All groups share one centre, and each spreads out both ways along 10 directions, with some noise.
(in the rows, 128 means zero)
Some rows, each with its group after it:
[117 160  92  97 150 132 105 147 143  61 118  93 149  56  99 138 133 151
 112] -> j_630
[150  89 144 122 197 112 108  97 157 122 146  95 142 121  74 109 163 110
  96] -> j_386
[166 168 109 119 142 118  98 174 106  92 122 158 151 138 123 147 121 140
 179] -> j_586
[139 164 110 128 109 202 105 159  98 102 161 169 118 148 113 132 145 122
 104] -> j_586
[176 158 105  94 158 137  92  95 126 110 148  67  76  89 160 110 122 148
  74] -> j_586
[130 154 139 127 149  70 160 140 134 149 135 158 163 105 120  91 137 172
 158] -> j_630
[128 136 114  88 123 168 131 175 120  70  86 122 127 122 127 169 122 114
 158] -> j_586
[165 131 125 104 150 128  62 153 119  68 140 126 136 139 115 150 113  90
 128] -> j_586
[111 105  95 132 103 152 122 137 123 108 112  90 140  81 109 157 149 147
  96] -> j_630
[123 150 169 114 135 114 122 173 127 113 188 210 118 164 116  95 127  74
 123] -> j_630
[139 145 133 124 147 128 103 123  86 159 136 126  98 124  95 167 108 150
 162] -> j_386
[166 160 109 116 107 141 135 130 107 134 125 128 106 137 188 114 121 160
 136] -> j_856
[147 137 134 103 197 137  66  59 136 115 172  76 123 106  65 127 118 116
  87] -> j_630
[132  96 154 167 143  90 112 101 113 185 143 139 143 156  92 136 127 129
 149] -> j_586
[129 131  92 202 166  80  86 130 185  87 118 133 159 155 123 111 154 100
 106] -> j_386
[133 134 140  92 104 172 166  85 143 149 151 111  92 105 166  81 125 124
  83] -> j_856
[146 110 116  93 106 118 106 125 103 113  99  67 108  75 149 174  95 127
 133] -> j_856
[130 127 114 126 137 139 105 208  95  82  97 127  69 166 156 184 133 125
 137] -> j_856
[176 116 168  92 142 120 122 116 122 130 155 155 178 165 127 104 115  97
 162] -> j_386
[126  99 124 107 165 145 147 145 157  88 109  97 123 124 122 122 162 127
  98] -> j_386
[150  55 139 126 143 155 166 168 110 128  97 119 162 188 130 138 189 166
 148] -> j_630
[136 139 135 118 182  84 187 140 165 130  80 118 129 128 155  90 152 174
 164] -> j_386
[134  93 148  80 151 107 125 174  91 112 107 101 152  86  74 184 129 147
 169] -> j_386
[156  63 141 138 108 127  65 138 107 113 142 107 103 185 163 163 104  59
  94] -> j_856
[120 106  93 147 100 130 114 169 120  90  95 121 190 106 104 162 150 139
 138] -> j_586
[ 87 142  92 122 147 162 158 171 153  71  78 119 166  97  83 145 174 159
 145] -> j_856
[ 63 145 119 149 117 132 156 149 140 126 143 147 141  60  66 120 163 147
  95] -> j_856
[137 149 134 121 165 100 160 111 156 141 109 119 110 125 154  94 129 150
 148] -> j_386
[144 122  85 162  82 157  75  65 138 121 144 105 175 118 128 127 116 101
  86] -> j_630
[124 158 125 120 209 134 102 133 123 110 143 106  88 124  79 139 142 158
 116] -> j_630
[153 148 120  69 119 164 149 113 142  94 102 105 127 104 164 117 109 127
 141] -> j_586
[163 115 112 108 144 191 131 142 136  79 124 123 149 184 152 111 161 127
 114] -> j_630
[ 98  88 116  97  71 183 174 188 119  85 110 128 151 122 151 137 164 142
 103] -> j_386
[108 129 128 167 105  78 158  79 144 190  96 125 154 107 137 123 102 152
 173] -> j_586
[109 140 132 104 138  84 171 147 132 134  96 112 130  65 124 127 129 175
 155] -> j_630
[144 137 125 125 148 155 128 117 150 109 147 135 117 150 135  93 147 109
  97] -> j_386
[ 90 138 129 161 118 116 131 140 107 164 158 142  93  94  90 136 145 149
  96] -> j_856
[112  63 131 124 158 128 141 149 155  94  58  76  99 173 159 168 133 107
 133] -> j_856
[165 129 170 102 122  83 102  70 107 187 161 116  82 125 162 117  56  89
 136] -> j_856
[181 125  88 129 146 107  62 141 126  72 136  97 163 118 133 128 142 136
 103] -> j_586
[159 165 149  54 145 113 168  99 145 132 105 120 124  95 167  99  79 132
 184] -> j_586
[120 117 162 101 117 100 187 135 125 161 136 128  95 108 168  93 129 146
 111] -> j_856
[122 153 113 169 114 126 150  93 124 191 125 128 104 127 154 111 130 180
 129] -> j_386
[119  94 167  77 107 159 148 157 101 116 124 136 113 156 146 158 105  99
 146] -> j_386
[139 172  91 144 182 148  64 111 107 112 153 102 118 106  66 152 146 166
 105] -> j_630
[141 127 136 160 161  73  90 119 116 151 130 137 138 152 102 153 106 123
 171] -> j_630
[132 178 125 114 145 133 131 138 116 134 113 134  83 127 134 141 108 146
 165] -> j_586
[146 115 121 162 127 108  85  69 135 159 119 103 109 163 155 143  86  90
 129] -> j_856

New rows. What belongs after each?
[211 155 114  81 108 144 103 121  88 123 133 122 123 136 191 126  92 149
 159] -> j_856
[121 133  93 109 155 185 103 142 125  72  80  85 118 115  83 192 130 128
 149] -> j_856
[136 195 107 150 150 154 126 177 129 102 145 189 103 189 155 104 155 147
 132] -> j_630
[172 164 138  80 177 105  43 118 113  87 157 127 159 114  72 151  79  89
 172] -> j_630
[ 92 116 109 143  69 144 175 177 131 114  99 136 123 106 160 128 151 137
 109] -> j_630
[157 115 115 161 110  87  97 124 113 143 129 132 181 131 120 137 126 142
 149] -> j_856
[176 166  92 153 168 143  55  94 131 112 125 110 111 157 122 144 119 115
 138] -> j_386
[146 111 111 147 167 151 103 166 111 100 132 130 160 172  92 144 179 155
 127] -> j_630
[161 142 105 165 131 127  83  82 140 138 164 115 127 152 155  90 134 123
  75] -> j_586
[162  81 116 125 125 136 136 115  85 158  75  69 150 110 111 182 138 185
 179] -> j_630
[135  95 137 139 162 160  94 148 103 112 116 108  36 212 147 181 120  90
 117] -> j_856
[ 95 122  98 171  81 220 129 141  98 137 135 149 121 146  92 161 164 135
 105] -> j_586
[ 74  82 167 126 101 146 183 115 128 176 145 138 134 105  87 123 148 125
 108] -> j_586
[128 153 126  86 169 142 107 122 120 108 128  90  92  85  95 154 105 135
 131] -> j_630
[152 109 187  26 176  98 183 151 147 109 127 119 123 108 150  84 127 123
 145] -> j_586
[139 116 115 103 118 192 127 158  98 106 117 115 102 138 124 161 143 132
 126] -> j_630
[129  84 119 171  84 154 187 122 124 178 115 132 144 159 163 102 176 176
 116] -> j_630
[131 199 118 142 177  78 105 101 157 126 146 148 127 130 128  89 104 130
 141] -> j_630
[114  84 166  85  86 138 184 159  83 158 114 130 135 125 135 153 124 158
 166] -> j_386
[164 127 104 140 158 134 104 148 113 108  98 109 126 169 140 155 141 155
 155] -> j_586
[184 148  99 157 161  93  61 123  96 137 183 106 135 109 105 115 154 181
  92] -> j_586
[108 133 116 112  40 192 159 155 105 111 132 155 132 122 166 130 124 128
 104] -> j_386
[132 117 122 110 166 127 121 156 110 111 129  97 142  72  62 149 167 164
 124] -> j_386
[120 117 133 123 153 110 147 166 106 139  97 107  71 126 138 165 132 160
 150] -> j_856
[156 148 131 117 186 145 150 129 137 132 129 129 105 150 127  95 163 166
 133] -> j_386
[154 187 124 121 135  93 123  96 123 161 159 136 112  85 135  92 109 162
 128] -> j_586
[153 145  94 133 187 126  89 111 166  83 102  79 118 110 117 129 137 116
 115] -> j_386
[115 107 116 124  65 164 131  60 141 148 148 100 164  64 119 111 120 114
  78] -> j_586
[167 173  91 152 109 114  77 118  97 140 176 142 172  85 100 112 135 167
 115] -> j_586
[144 115 157  95 184 126 124  93 126 142 120  91  84 146 118 141 103 117
 146] -> j_630
[122 106 107 146 160  91 104  91 180 106 104  65 138  76 104 131 131 111
  96] -> j_386
[103 178 135 121  67 102 132 164  90 146 136 185 116 103 143 150  74 124
 174] -> j_386
[120 184 127  72 119 202 189 129 155 106 146 155 109 105 148  66 150 138
  95] -> j_856
[148 193 141 112 116 116 143  85 109 193 166 165 125  91 118  92  97 156
 165] -> j_586
[135 111 108 129 186 165 109 148 136  79 106  97 102 184 124 157 159 130
 108] -> j_630
[125  96 165  54 131 143 193 161  99 141 114 114 127  95 123 135 143 176
 154] -> j_386
[132 165 124  86 147 200  91 126 118  89 170 146 159  88  29 147 133 107
 127] -> j_856
[107  93 148 115 106 205 136 183  68 131 155 140  88 164 100 170 163 137
 101] -> j_386
[119 189 153 134 177  60 138 154 109 175 176 165  58 100 119  96 130 168
 123] -> j_586
[123 150 149  66 137 163 204 156 127 130 129 148 106 116 145  89 146 160
 136] -> j_586
[ 98  92 161 154 148 138 182 163 121 159 112 171 118 207 117 130 166 141
 160] -> j_586
[128 131 100 192 128  80  82  72 147 154 105 113 153 138 119 148  97 111
 160] -> j_856
[116 124 155 120 129 102 165 209 115 122 141 190 153 141 112 115 170 149
 149] -> j_630
[100 164 153  76 120 154 170 109 136 144 172 140 103  49  94  87 127 138
  98] -> j_856
[100 126 126 157 118 130 179 142 121 168  94 120  66 137 163 137 141 165
 135] -> j_630
[150  64 158 136 156  88 148 134 118 159  99 103 108 188 168 137 130 144
 152] -> j_856
[ 98  75 109 164  85 171 130 128  98 155 132 113 169  94  63 165 175 166
  99] -> j_586
[151  84 141 136 117 126 130 123  84 176 138  94 100 138 146 142 141 165
 110] -> j_856
[124 157 141  99 165  75 122 175 122 104 130 137  99 102 125 133 116 133
 148] -> j_586
[147 195 104 154  83 146 103 121  86 157 156 179 126 137 140 127 108 153
 155] -> j_386
[150 152 109 150 135 141  69  96 128 122 181 126  90 150 143 108 124  95
  62] -> j_586
[151  93 157  95 119 100 132 100 133 149 126 102 103 140 179 117  91 102
 127] -> j_856
[171 140  84 157 164 106  53 124 120 100  92  78 108 151 145 181 112 135
 143] -> j_586
[119 107 167  73 141 163 187 152 112 137 107 144 127 135 107 143 133 139
 179] -> j_586
[137 139 117 121  99 109 128 113 153 114 131 133 156 114 163  98 108 102
 122] -> j_856
[166 171  89 136 107 127 100  63 117 158 133  92 138  75 139 120 105 167
 128] -> j_586
[177 120 123  93 134 128 123 171  89 107 115 126 164 133 127 150 138 170
 177] -> j_856
[102 114  97 141 133 165 132  97 123 146 111  57  89  83 108 153 147 173
  82] -> j_630
[149 127 139 115 127  97 120 127  88 163 128 109  94 101 133 150 105 158
 147] -> j_856
[123 146  76 143  99 169  98 147 114  86 122 107 135 100 123 154 142 139
  95] -> j_586
[147 105 182  84 108 141 166 173  97 144 145 180 123 157 134 120 129 104
 165] -> j_630
[133 196  97 123 192 145 116 101 167  93 122 106  81 152 159 102 123 136
 109] -> j_630
[168 110 102 131 142 124 110 132 111 122 148  96 168 101 117 109 176 182
  95] -> j_586
[139  89 132 119 150 132 122 154 125  97 122 123 165 153 109 140 152 124
 133] -> j_630
